The rows come from 4 hidden closed curves, with some noise, and rows from the same curve form a group. Each curve winds through 6 dimensions. The rows are also pushed far along 2 directions, which tell nothing about the answers.
In the rows, 128 means zero.
Known rows, each followed by its group:
[ 99 105 136 132 131 154 128 120 152 106 113 105 154] | kizis
[115 152 166 136 150 117 116 141 124 130 104  86 165] | Nir
[114 115 115 136  97 131 136 146 143 148 145  81 142] | kizis
[121  88 158 142 132 136 150 135 149  89 133 143 105] | kizis
[124 138 171 156 104  75 147 163 128  98 140 123 145] | Nir
[127 121 110  92 157 179 109 106  98 155  99 119 135] | Nir
[141 124 121 109 139 155 100 111  90 167 121 129 103] | Lali
[147 110 117 119 154 124 152 109  88 143 131 191  73] | lozuz
[112 132  94 108 128 152  96  72 132 134 135 115 150] | kizis
[135 146 125 139 126  98 132 160 150 116 136 133 145] | Lali
[143  99 142 155 107 111 207 158 106 119 135 135 106] | lozuz
[151 120 130 148  67 104 173 130 115  97 172 135 135] | lozuz
[129 108 167 153  74 102 144 167 135 128 163  91 127] | kizis
[121  98 151 118 144 171 101  93 132 104 114 136 106] | kizis
[160 125  95 103 185 172  94  91 149 113 107 181  83] | Lali
[ 96 161 115 161  48  37 155 209 152 133 160  73 229] | Lali
[124 165 133 132 136 108 111 154 135 149 116  84 184] | Lali
[109 106 146 128 120 113 151 175 115 143 135 111 156] | Lali
[121 148 132  86 144 175  79 108 123 139 122  88 193] | Nir
[146  75 162 146 106 121 163 142 127 101 165 166  55] | kizis
[160  97 169 142 136 141 148 174 140 108 127 144  56] | Nir
[152 106 130 121 125 123 142 139  93 150 139 163  70] | Lali
[133  87 137 115 120 146 158 169 100 132 134 131 112] | Nir
[121 147 116 129 119 100 134 140 138 129 132 141 150] | lozuz
[124  99 143 138 148 128 161 146 119  92 113 168  91] | Nir
[103  99 109 147  89 122 162 143 143 126 145 112 130] | kizis
[133 136 114 135 113 106 144 125 123 156 159 110 136] | kizis
[142 131 116 142 100  87 154 181 147 131 156 140 130] | Lali
[121 141 111 132  82  99 130 163 110 170 136 101 164] | Lali
[181 128 124 134 135 119 144 151 142 118 153 171  68] | Nir
[127 127 124 122  91 131  90 111 109 142 132 134 134] | lozuz
[122 109 122 125 151 134 148 127 122  95 111 167 112] | Nir
[156 145 110 117 108 159  93  98 140 127 138 120 136] | lozuz
[116 139 114 130 110 105 156 105  93 129 133 108 181] | lozuz
[106 127 115 129  93 118 120 106 114 106 130 135 161] | lozuz
[106 143 123 133 115 102 147 122 114 117 133 109 195] | lozuz
[134 109 134 103 116 171 112 139 106 144 133 106 130] | Nir
[117 125 109  83 170 215  65 109 130 182  73  78 158] | Lali
[126 110 104  91 191 188  95  42 112 139 107 154 102] | kizis
[117 119 118 126 124 103 161 118 104 108 133 164 128] | lozuz

New rows, each followed by its group:
[ 99 109 124 116 138 137 128 128 104 136 105 137 145] | Lali
[112 120 136 120 154 164 111 117 155 132 108  91 148] | kizis
[ 93 124 136 122 110 138 101  92 106 143 120  87 172] | kizis
[128 137  97 115 153 155 128 140 138 136  99 121 137] | Nir
[116 108 126 119 145 144 130  83 104 133 128 139 112] | kizis
[114 108 150 153 117 110 166 166 155 109 142 105 132] | kizis
[155 109 119 111 200 152 143  86 132 122 122 188  58] | kizis
[127 100 134 142 126  85 200 177 118  88 152 178 117] | Nir
[141 152 127 138 111 117 125 167 154 131 137  99 152] | Nir
[ 94 156 112 103 109 149  65 106  92 187 101  56 206] | Lali
[147 151  88  86 158 208  76  30  94 154 105 102 152] | lozuz
[123 123 124 128 166 118 153 107 122 126 127 151 116] | kizis
[123 114 127 135 104 109 146 123 104 149 155 120 115] | kizis
[117 123 148 116 111 145  85 129 119 137 123 126 136] | lozuz
[147 117 116 142 117 126 148 133 132 137 138 140  75] | kizis
[ 95 119 135 142  83 123 134 146 130 109 109 101 174] | lozuz
[132 119 122 148 146 113 168 152 137 138 119 130  97] | kizis
[114 116 149 137 117 116 159 151 107 131 122 108 149] | lozuz
[108 118 117 129 119 152 120 135 141  98 110 123 146] | Nir
[102 121 112 120 140 131 125  89 112 128 127 127 146] | kizis
[129  97 127  90 156 196 116 132 104 146 115 119 124] | Nir
[ 70 156 102 115 130 143  91 110 132 121  89  76 235] | Nir
[119 114 161 162  70  91 161 184 149 124 168  85 144] | kizis
[106  95 119 133 136 151 142 121 145 106 119 132 116] | kizis
[109 103 138 130 116 118 154 180 123 144 127 108 154] | Lali
[114 114 139 130 135 103 173 162 119 109 143 140 150] | Nir
[153 106 152 137 116 129 142 186 130 135 136 129  83] | Lali
[138 134  95 122 143 146 141 147 137 136 110 133 120] | Nir
[131 135 159 127 137 133 113 127 120 150 127  89 139] | kizis
[143 117 150 132 119 138 125 175 131 144 127 114 109] | Lali
[137 145 146 139 127 110 112 145 142 106 123 125 134] | Lali
[147 120  96 118 145 152 140 141 135 128 117 153  95] | Nir
[135 113 136 114 134 169 100 152 143 148 112 104 125] | Lali
[ 93 145 131 124 111 102 114 139 100 160 116 104 178] | lozuz
[109 147 123 156  91  85 155 166 137 153 133  77 162] | kizis
[139  80 127 114 156 151 173 155 120 104 132 178  89] | Nir
[122 105 137 131 111 133 130 183 140 135 131 113 141] | Lali
[ 76 111 174 176  53  52 173 173 122  95 154  98 181] | kizis
[138 111 143 151  79  86 167 186 143  78 171 154 127] | Nir
[118  68 147 164  88  76 202 196 136  73 158 193  91] | Lali
[ 99 155 162 152  96  87 119 149 128 106 130  87 194] | Nir
[130 129 145 125  86 154  93 124 117 143 128  78 161] | lozuz
[139 136 147 108 157 193  70 124 142 142  88  77 133] | Nir
[104 118 162 156  83  55 165 190 109 129 150 133 151] | lozuz
[ 95 125 158 143  81  80 149 183 108 139 149  87 193] | Lali
[162 124 106 103 133 181  88  58 100 140 123 151  91] | lozuz
[102 130  80  88 152 219  60  55 138 169  88  65 161] | kizis
[ 98 132 143 127 104  95 157 163  87 147 135  98 193] | Nir
[138 144 104 113 106 159 118  71 102 129 132 100 166] | lozuz
[119 139 130 143 117  97 132 122 155  90 131 135 144] | kizis
[146 168 101 119 107 150  94  99 130 154 131  80 178] | lozuz
[ 90 118 158 148 101 115 133 147 148 102 124  86 179] | kizis
[100 123 146 127 112 112 132 161 111 143 132  88 184] | Lali
[143 100 107 101 214 198 116  73 137 132  81 165  52] | kizis
[142  97 111 116 134 178 120 110 148 143 143 115  88] | kizis
[141 138 107 119 104 152 124  78 104 126 133 102 162] | lozuz
[125 124 122 121 141 132 142 100 111 114 127 155 144] | lozuz
[140 125 140  96 176 184 100  99 105 164  97 114 124] | lozuz
[139 137 144 143 141 113 127 119 156  96 121 152 109] | kizis
[124 118 132 103 159 149 133 126  87 149 121 126 138] | Nir
[106 125 115 118 148 134 137 125 131 102 113 144 154] | Nir
[ 99 137 111 102 138 187  70 127 129 181  79  55 185] | Lali
[ 95 144 115 130 149 148 106 100 138 127  79 103 161] | kizis
[136 121 137 111 131 136 115 135  94 164 133 115 123] | Lali
[120 117 120 131 110 113 142 115 104 146 151 120 123] | kizis
[ 97 141 111  93 158 162  97 105 125 127  97 107 199] | Nir
[115 122 111 130 111 154 113 122 133 119 102 127 140] | lozuz
[113 108 125 118 142 141 134  85 105 134 127 140 115] | kizis
[ 99 154 142 149  65  81 122 159 148  95 144  89 214] | Nir
[100 144 143 143 121  90 136 138 127 100 122 119 173] | Nir
[ 96 143 120 132 142 104 139 113 127 132 123 111 172] | kizis
[153 150 117 127 151 110 141 138 133 130 138 147 117] | Nir
[159 106 107 105 186 200  91  58 134 124  97 176  34] | kizis
[145 111 136 118 199 162 143 140 126 132  92 141  79] | Nir
[118 131 150 117 180 156 109 109 115 126  87 120 131] | Nir
[138 146 113 120 172 128 129 133 122 152  98 132 119] | Lali
[140  92 130 146 110 131 159 145 132  95 127 176  73] | lozuz
[141 124 123 138 112 108 182 118  96 115 148 144 136] | lozuz
[120 152 104 134 134  94 161 151 127 131 124 129 156] | Nir
[ 92 151 116 120 111 133  92 104 132 119 113  99 216] | lozuz
[123 126 116 124 144 155 127 133 151 153 123  84 138] | kizis
[101 169 137 126 113 146  49 120 137 127  89  58 201] | Lali
